Each new row is followed by what is left after taking away its nearest point in the smallest flat space through zero that holds the last named rows.
In the rows, 128 means zero.

Q918 (4 x 13)
[[142 106  76 143 123 101 133 121 141 161 147 126 103]
 [ 87 114 113 121 143 107 150 142 128 117 154 142 143]
 [134  68 139 189  98 144 138 121  72 121 176 122 119]
 [107 131 104 101 136 102 118 168 151 112  88 159 107]]
New rows:
[122 122 166 130 165 113 119 117 100 132 125 127 179]
[137 112 139 135 156 100 109 125 110 144 111 133 151]
[123 109 154 134 115 138  82 127 137 125 116 129  79]
[105 118 148 123 132 129 101 115 146 133 143 123 104]
[139 131 200 106 102 135 119 145 136  97 111  96  89]
[126 120 161 107 113 108 139 136 149 119 146  94  93]
[134 126 163 146 142 106 133 123  56 125  70 165 132]
[135 134 135 139 154  89 145 105  77 152  91 154 139]

Q582 (4 x 13)
[[131  93 120 147 119 161  99 123 137  75 158 132 162]
 [135 178 161 145 153 128 112 150 163 118  65  98 154]
 [151 185 122 110 140 133 161 156  99 148 100 128 161]
 [115 137 145  88 144 164 156 122 136 105 157 147 161]]
New rows:
[144  99  93 168 116 153 154 132 107 169 132 166 156]
[124 108 128 163 133 150 149 124 147 165 115 156 146]
[165 172 150 129 116 147 141 163 107  99 147 176  87]
[158 160 157 141 115 140 125 157 123  94 143 169  74]
[ 97 169 144 107 121  95 178 157 123 163 107 118  94]
[105 132 130 134 108 122 144 154 127 114 133 119 124]
[161 129 175 153 172  94 171 132 108 145 141  80 132]
[159 107 169 157 165 105 162 125 109 128 162  86 137]
[137 153 132 146 124 128 130 110 140 115 174 121 129]
[140 161 131 148 124 120 132 114 136 126 163 117 123]

Q350 (4 x 13)
[[161 136 110 177 168 146 108  80 110 170 140 100 101]
 [ 50  93 129  90 136 144 149 161 136 135 115 105 104]
 [122 108 110  81 127 165 123 100 132 121 124  93  93]
 [120 165 102 105  72  86 137 126 166 116  93 168 146]]
New rows:
[130 143  56 147 116 124 135  56 107 127 153 175 141]
[ 99 111  85 132 129 137 147  97  96 113 165 167 146]
[130 127 180 130 137 103 141 142 114 101 111  79 179]
[127 139 152 128 133 104 137 113 126 119  96  70 159]
[119  64 149  90 150 139 107  97  73 115 128 121 200]
[107  92 121 109 140 114 110  82  92 143 105 134 195]
[143 175  69 107 138 147 147 150  71 104 134 110 148]
[128 175  69 115 142 141 152 159  72 113 131 112 148]
[119 150 140 126  98 142 164 126 145 124 147 132 108]
[126 149 144 138 108 145 161 125 138 129 153 129 108]
[147 116 134 127 123  93 149 127 121 115 144 126 121]
[137 115 127 126 126  96 150 123 124 124 140 119 112]

Q755 (4 x 13)
[[180 114 136 165 151 185 135 185 169 116  96 118  98]
 [ 98 160 151 133 131 163 138 168 100  89  39  88 105]
 [147 130  99 146 101 140 106 123 139 166 119  90  98]
 [ 97 128 139 143 137  95 130 121 125 113 101 131  70]]
New rows:
[155 165 111 130 113  99  59 168 108 168  91 126 103]
[154 156 129 118 135  93  75 172 109 146 112 160 131]
[115  70 129 186 125 116 106 138 115 155  93 123 129]
[112  73 134 171 127 118 112 137 106 148 104 132 160]
[122 138 120 145 134 143 113  98 143  97 114 128 128]
[125 136 117 142 132 143 112  95 144 101 123 130 136]
[154 138 135 161 112 164 111 112 125 138 129 106 145]
[133 134 149 158 126 138 119 104 120 121 132 127 134]
[107 106 175 187 101 124 106 147 183 143 171 131  56]
[ 90 131 181 151  89 145 112 149 146 132 167 121 125]
[179 143 117 109 112 132 115  89 179 124  90 147 121]
[160 150 126  98 115 124 121  86 164 111  85 152 131]

Q144 (4 x 13)
[[ 77 136 135 131 155 200 157 171 124  93  93  97 132]
 [106 130 167 127 119 147 132 163 130 125 107 114 104]
 [100 207 181 135 172 103  98 132 144  70 109  63  97]
 [116 156 124 103 129 172 132 146 151 112 118 133 193]]
New rows:
[ 78 154 129 119 127 123 111 127 117 117 200 100  79]
[ 84 142 116 107 111 142 118 132 122 131 203 122 110]
[135 163 141 138 154 146 104 183  83 135  73 126 130]
[156 151 118 139 149 125 100 159  79 149  90 143 137]
[135 133 162 130 136 146 117 121 126  99 111 146 156]
[140 115 154 140 136 136 121 113 115 107 116 149 137]
